There are 4 ways to turn a row about zero (a turn may also mirror it). The second row of each pair is the first, turned, with some noise. The first 36 pairs use one turn. New pairs use 2 turns, one after the other, and a turn may come again.
Known pairs, each followed by its turns in order:
0.42; 0.55; -1.05; -0.26; -1.33; 1.74; 0.25; -0.29
-0.09; 0.03; -1.12; -0.94; 0.52; 2.02; 0.86; 0.71 -> q811

-2.03; 1.65; -1.63; -0.93; 0.41; -0.62; 2.23; 2.79
-0.57; -1.95; -2.36; 0.96; -0.59; -1.22; 1.33; 3.26 -> q395

-0.65; 2.17; 0.05; 0.68; 2.34; -1.53; 0.80; -1.60
2.59; 1.18; -0.62; -0.30; 1.31; -1.81; -0.80; -1.36 -> q968

-1.16; -0.15; 0.14; -0.03; 0.31; -0.96; -0.53; 0.88
0.26; 1.46; -0.74; 0.91; -0.74; 0.09; -0.74; 0.46 -> q968

-0.13; 1.35; -1.10; -2.42; 3.13; 0.25; 0.17; 1.57
0.31; -0.79; -2.46; -0.44; 1.06; 3.28; -0.89; -1.18 -> q314

-1.00; -1.78; 1.80; 0.33; -1.29; -0.86; 2.66; 1.88
-1.18; 2.08; -0.52; 0.55; -2.77; -0.23; 1.96; -1.53 -> q314

0.48; 0.64; 1.21; -0.78; 0.25; -0.10; 3.41; 1.11
1.60; -1.76; 1.92; 0.21; -0.09; -0.19; -2.16; 1.26 -> q968

-0.01; 0.22; -2.13; -1.13; -1.14; -0.14; -1.07; -0.60
0.05; -1.08; 1.49; -0.52; 1.32; 0.78; 1.40; 1.01 -> q314

1.22; -0.95; -1.53; 1.49; -0.23; -2.51; -0.68; 1.50
-1.83; 0.80; -1.94; 0.50; 1.31; -0.40; -0.98; 1.84 -> q968

-1.77; -2.14; -1.90; 0.46; 1.53; -0.70; -0.29; -1.44
-0.26; -0.19; -0.04; -0.07; -2.50; -1.97; 2.17; -1.11 -> q811

0.81; -0.90; 0.77; 1.89; 0.25; 0.53; 1.19; 0.13
-0.91; -0.82; -0.61; -1.49; 1.13; -1.59; -0.58; 0.84 -> q811

-0.04; 3.82; 0.19; 1.37; -0.11; -1.83; 0.51; -1.45
1.73; 0.76; -0.07; 0.18; 3.53; -0.06; -1.24; -2.31 -> q968

0.73; 0.05; 0.26; 1.03; -1.00; 0.63; -1.02; 1.74
1.07; 1.59; -0.35; -0.92; 1.06; -0.26; -0.61; 0.73 -> q811

-1.37; 0.00; -1.13; 0.00; 0.53; 2.73; 0.33; 1.01
0.59; 1.20; -0.89; -1.97; 1.79; -0.37; 0.48; -1.57 -> q314

-0.37; -0.98; 0.32; 0.28; 2.34; 0.48; 0.06; 0.15
-0.28; 0.97; -1.31; 0.12; 0.60; -1.25; 1.19; -1.21 -> q395

1.49; -0.45; -2.51; -0.15; -0.25; 1.20; 0.64; -0.67
-2.05; -0.93; 1.07; -1.10; 0.89; -1.71; 1.01; 0.39 -> q968

0.14; -0.05; -1.37; 0.99; -0.85; 2.19; -1.36; -2.59
2.18; 0.94; -0.20; 0.62; -1.35; 1.31; -1.79; -1.58 -> q395

-0.71; 1.79; -0.50; 0.73; 0.87; 0.07; 0.64; -1.65
0.95; -0.52; -0.75; -1.91; -0.62; -0.19; -1.49; 1.58 -> q314

2.12; 0.64; -1.48; 0.60; 1.04; -0.76; -2.04; 3.23
-2.28; 0.67; -1.57; -1.22; 0.11; 3.06; 1.75; 0.89 -> q395

-0.18; -1.10; 0.07; 0.58; -0.36; -0.05; -1.49; -0.23
0.29; 1.35; 0.89; 0.63; 0.20; 0.86; 0.39; -0.23 -> q395

-0.66; 0.17; 2.20; -0.26; -0.96; 0.64; -1.63; -1.27
0.64; -0.38; -1.10; 1.19; 0.13; -2.11; 1.21; 1.31 -> q314

-0.11; -0.29; -0.59; -0.89; -1.45; 0.00; 0.15; 2.89
-1.96; -0.25; 0.09; -0.25; 0.47; 0.58; 1.60; -1.96 -> q314

1.17; -3.82; -0.37; -1.96; -2.24; 0.84; -0.07; -0.60
2.15; 2.30; 1.22; -0.88; 2.57; 0.03; -2.30; 1.12 -> q395

2.52; -1.12; -1.11; 1.23; 1.37; 3.62; -0.73; -1.14
1.48; 2.08; 0.77; -0.05; 3.46; -0.63; -2.58; -0.24 -> q314

-2.21; 0.31; 0.67; -0.61; -3.41; 0.26; -0.36; 0.37
-0.93; 3.52; -1.19; 0.02; -0.89; 1.55; -0.64; 0.06 -> q811

1.36; 0.36; -0.28; -1.74; 0.32; 2.72; -2.05; -1.66
-0.49; -0.47; 0.37; -2.99; -0.72; 0.69; 2.24; -2.12 -> q968

2.09; -0.48; -0.78; -1.79; -0.09; -1.21; 0.75; -0.13
-0.51; -0.85; 2.13; -0.09; 1.47; 1.00; 1.01; -1.56 -> q811

-0.17; -0.03; 0.70; 1.94; -1.43; -0.47; 0.16; -0.25
-1.39; 1.21; -1.07; 0.21; 1.11; -1.20; -0.17; 0.49 -> q811

0.60; -1.72; -0.19; -1.08; 0.33; -0.98; -0.32; 0.21
0.73; -0.33; 0.98; 1.41; 0.16; 1.42; 0.57; -0.43 -> q314

1.84; -0.37; -0.56; -1.66; 0.61; 0.06; -0.14; -1.86
-0.74; -1.61; 2.16; 0.50; -0.18; 1.02; 1.38; 0.26 -> q811

3.70; -0.31; 0.74; -0.95; -0.96; -0.85; -0.40; -0.43
-0.31; -1.74; -1.22; -2.37; 1.26; 1.41; 0.50; 1.29 -> q968

-0.32; 1.84; 0.80; 1.34; -1.44; -1.14; 0.19; -0.17
-0.87; -1.78; 1.54; 0.72; -0.84; 0.69; -0.15; -0.43 -> q395

2.19; 3.82; 3.01; 0.45; 0.30; -1.02; -1.74; -0.94
-1.30; -2.68; 2.07; -2.51; -1.93; 0.96; 0.88; -2.60 -> q395

-0.19; 1.04; -0.14; 1.27; -3.13; -0.88; -0.39; -0.28
-1.01; 0.12; -0.25; 1.52; 2.79; 1.92; 0.20; -0.38 -> q968

0.71; 0.76; 0.07; -0.51; -0.95; -2.83; 0.35; -0.95
-1.58; 0.46; 0.77; 2.16; 1.36; 0.09; 0.11; -1.32 -> q811

0.20; 0.72; -1.03; -0.80; -0.74; -2.17; -2.22; -0.20
-1.19; 1.47; 1.35; -0.78; -2.17; 0.79; 0.38; 0.89 -> q395

New pairs, each followed by its turns in order:
0.61; -2.43; 1.35; 0.08; -3.82; 1.95; -1.50; 1.29
0.33; 0.10; -1.45; -1.10; -4.92; 0.77; -1.75; -0.10 -> q314 q314

-1.33; 2.62; 0.22; -0.61; -0.19; -2.10; -0.60; 2.43
-0.66; -1.87; -2.14; -0.31; 2.63; -1.32; -1.60; 1.03 -> q968 q314

-3.82; 0.53; 3.82; -0.61; -1.14; -0.19; -0.85; 2.15
-1.53; -4.03; 0.78; -0.89; 2.09; -2.93; -0.02; 1.12 -> q811 q314

-1.52; -0.17; -0.44; -0.49; -0.18; -0.44; 1.10; 2.07
0.15; -0.11; 0.14; -1.59; 1.43; 0.51; 1.75; -1.11 -> q811 q968

-2.09; -0.94; 0.39; -3.14; -0.01; -0.37; -0.23; -0.03
-0.25; 0.43; -0.92; -0.56; 1.92; 1.86; -2.28; 0.67 -> q968 q811

-0.89; -0.71; 0.59; 0.03; 1.55; -0.91; -0.19; 0.09
0.28; 0.53; -0.99; 0.63; 1.09; 0.91; 0.64; 0.85 -> q811 q968

1.61; -0.46; -0.18; 1.40; 0.80; 1.37; -2.48; 1.34
-0.03; 1.55; -0.69; 0.37; -2.22; 1.14; 2.27; -1.04 -> q968 q811

0.16; 3.82; -3.82; 0.77; -0.62; -1.68; 1.17; 0.38
-0.63; -1.76; -0.09; -1.06; 1.24; -5.01; 1.11; -0.73 -> q811 q968

1.83; -0.84; -0.81; 1.79; 0.42; 0.31; -1.18; 1.29
1.72; 1.14; -1.92; 0.35; -0.19; 0.23; 1.30; -1.22 -> q314 q968

-0.12; -0.59; 3.82; 1.23; 0.19; 2.55; -0.68; -3.76
2.56; 3.99; -0.93; -1.28; -1.34; -0.97; -1.92; -2.11 -> q811 q811

-2.67; -1.84; 0.61; 1.28; 0.25; -0.60; 0.59; 3.58
-2.92; 0.53; -1.43; 2.75; 1.34; 1.87; -1.01; -1.85 -> q968 q968

-0.54; -0.08; 1.36; 1.23; 0.48; 1.46; -0.36; 0.72
-1.30; -1.99; 0.17; -0.88; 0.04; -0.62; 0.56; 0.13 -> q395 q811

-0.73; 1.54; -0.57; 1.15; 3.24; -1.67; -2.67; 0.38
-1.12; -1.69; -3.07; 0.50; 2.53; -0.55; -0.80; 2.27 -> q811 q968

-0.38; -0.01; -0.02; -0.24; 1.30; 0.70; 0.16; -1.45
-0.92; -0.33; 0.35; 0.52; 1.28; 0.52; -0.76; -0.49 -> q314 q314

0.04; -0.23; -0.01; 0.04; 0.32; -1.13; -1.03; -1.13
0.39; -0.97; 1.52; 0.37; -0.69; -0.17; 0.00; -0.24 -> q395 q395

3.18; 0.39; -0.22; 1.24; 3.41; 0.20; -2.79; -0.14
0.66; -2.00; -2.56; -0.46; -1.34; -0.63; -2.28; 3.52 -> q811 q968

2.24; -0.63; 3.82; -2.21; -1.61; 0.80; 0.23; -0.63
3.30; -0.75; -1.72; -2.85; -2.46; 0.64; 0.69; 1.67 -> q395 q968

-2.25; 0.48; -2.48; 0.33; 0.18; 1.44; 0.06; 1.23
-0.69; -0.09; 0.38; -0.85; 1.41; 2.06; 2.81; -0.91 -> q811 q811

-0.80; 0.07; -0.59; -0.20; 1.11; -1.51; -0.49; 0.82
-0.79; -0.05; -0.22; -1.46; -1.23; 0.25; 0.76; -0.18 -> q395 q314

-2.20; -1.37; 1.33; 1.78; 0.11; -0.84; 0.17; 1.67
-1.13; 0.24; 1.49; -0.51; -2.69; 0.65; 0.18; 1.20 -> q811 q395

2.50; -2.82; -0.79; 0.39; -2.50; -0.07; -0.49; 0.61
0.42; -0.90; -3.37; 0.01; 2.74; -1.00; -1.49; -0.20 -> q395 q314

1.71; 0.47; -0.05; 0.57; 0.87; -0.18; 2.04; -0.64
-1.46; 2.20; 0.50; -0.88; 0.86; -0.86; 0.64; 0.27 -> q968 q395

0.22; 0.28; -1.62; 0.99; 0.81; 0.10; 0.15; 0.65
0.37; 0.33; -1.44; -0.15; -0.63; 0.25; 1.13; -0.22 -> q395 q811

1.65; -0.19; -0.78; -0.85; 3.50; 0.40; -3.21; 1.67
-0.83; 0.01; 3.46; -1.31; 3.13; -0.40; -1.45; 0.77 -> q811 q811

1.47; -0.38; 0.08; -0.07; 0.29; -3.35; 0.02; -0.11
-1.35; 1.18; -0.16; -2.06; -0.45; -1.08; -2.13; 0.11 -> q968 q968

-2.06; 0.14; -2.66; -0.84; 0.33; -2.87; -0.65; 2.13
-0.91; -1.20; 1.71; -0.15; -1.52; 0.11; -3.84; -2.12 -> q811 q395

0.98; -1.65; 0.83; 0.62; 0.23; 1.03; -0.15; 2.09
0.99; -0.35; 2.57; 0.97; -0.07; 1.44; -0.85; -0.55 -> q811 q811

-0.72; -0.28; 0.44; -0.39; -2.73; 2.05; 0.12; -1.27
0.49; -0.49; 2.08; -0.77; 1.95; -0.82; 0.12; 2.25 -> q395 q811

0.59; -1.72; 0.85; 2.10; -2.24; -0.43; 0.86; 0.43
0.61; -2.11; -2.15; -0.93; -0.71; 1.43; -0.14; -0.05 -> q811 q314

0.56; 0.45; -0.74; 0.05; -2.13; 0.02; -0.08; -2.25
-0.43; -0.53; -1.75; -0.39; -0.08; 2.55; 0.87; -0.50 -> q395 q968

-1.27; 0.49; 0.60; 0.56; -0.78; 1.26; 2.69; -1.21
-1.98; -0.94; -0.43; -1.46; 0.42; 1.80; 0.94; 0.84 -> q314 q314

1.85; 0.16; 1.08; -2.03; 0.51; -0.60; 3.82; 1.27
-0.29; 0.61; -1.12; -4.27; 1.68; -1.75; 0.48; 0.39 -> q314 q314

-0.02; -3.82; 1.07; 0.91; -3.71; 0.23; -0.71; 3.82
4.70; 0.11; 0.98; 3.28; 2.72; -1.84; 0.40; -0.96 -> q314 q968

2.81; 1.21; -2.86; -2.75; -2.46; 0.44; 0.62; -1.60
-1.28; -2.55; -0.33; 1.49; 4.32; -0.35; 2.33; -0.61 -> q395 q314

-0.37; 0.30; -2.17; -0.25; 0.94; -0.01; 0.09; -1.22
-0.66; -0.59; 0.32; 1.79; 0.37; -0.05; -1.09; -1.38 -> q968 q811

0.29; -0.98; 0.10; -3.82; -0.28; 3.00; 0.08; 1.51
-0.79; 1.41; -1.50; 1.46; 3.55; -0.76; 2.32; 1.79 -> q811 q314

-0.92; -0.06; 1.48; -0.88; -0.67; -0.53; 0.05; -3.20
-1.38; -2.63; -0.11; -1.43; 2.05; 0.25; -0.25; -0.17 -> q968 q811

-0.89; 0.28; 3.82; 0.35; -2.21; -0.25; -3.82; -0.71
2.92; -1.04; -3.45; 0.89; 0.35; 1.46; -3.27; -1.64 -> q968 q395

-0.27; -0.06; 0.04; 0.94; 1.99; -1.75; -1.96; 0.66
0.71; -2.29; -0.21; 1.59; -1.07; -1.26; -0.74; 0.89 -> q395 q395

0.30; 0.08; 1.49; 0.65; -0.30; -0.47; 2.11; 0.32
-0.53; 1.08; 0.12; -0.17; 1.55; 1.14; 0.40; -1.13 -> q968 q395

2.89; -0.94; 3.82; -0.07; 0.50; 1.31; -0.36; -0.47
-1.29; -3.40; 2.52; 1.06; -2.03; 0.25; -0.41; 0.25 -> q395 q811

0.36; 3.33; -1.50; -0.46; 0.33; -0.22; 0.03; 1.06
-0.16; 2.33; 0.00; -2.10; -1.09; 1.59; 1.15; -1.10 -> q395 q811

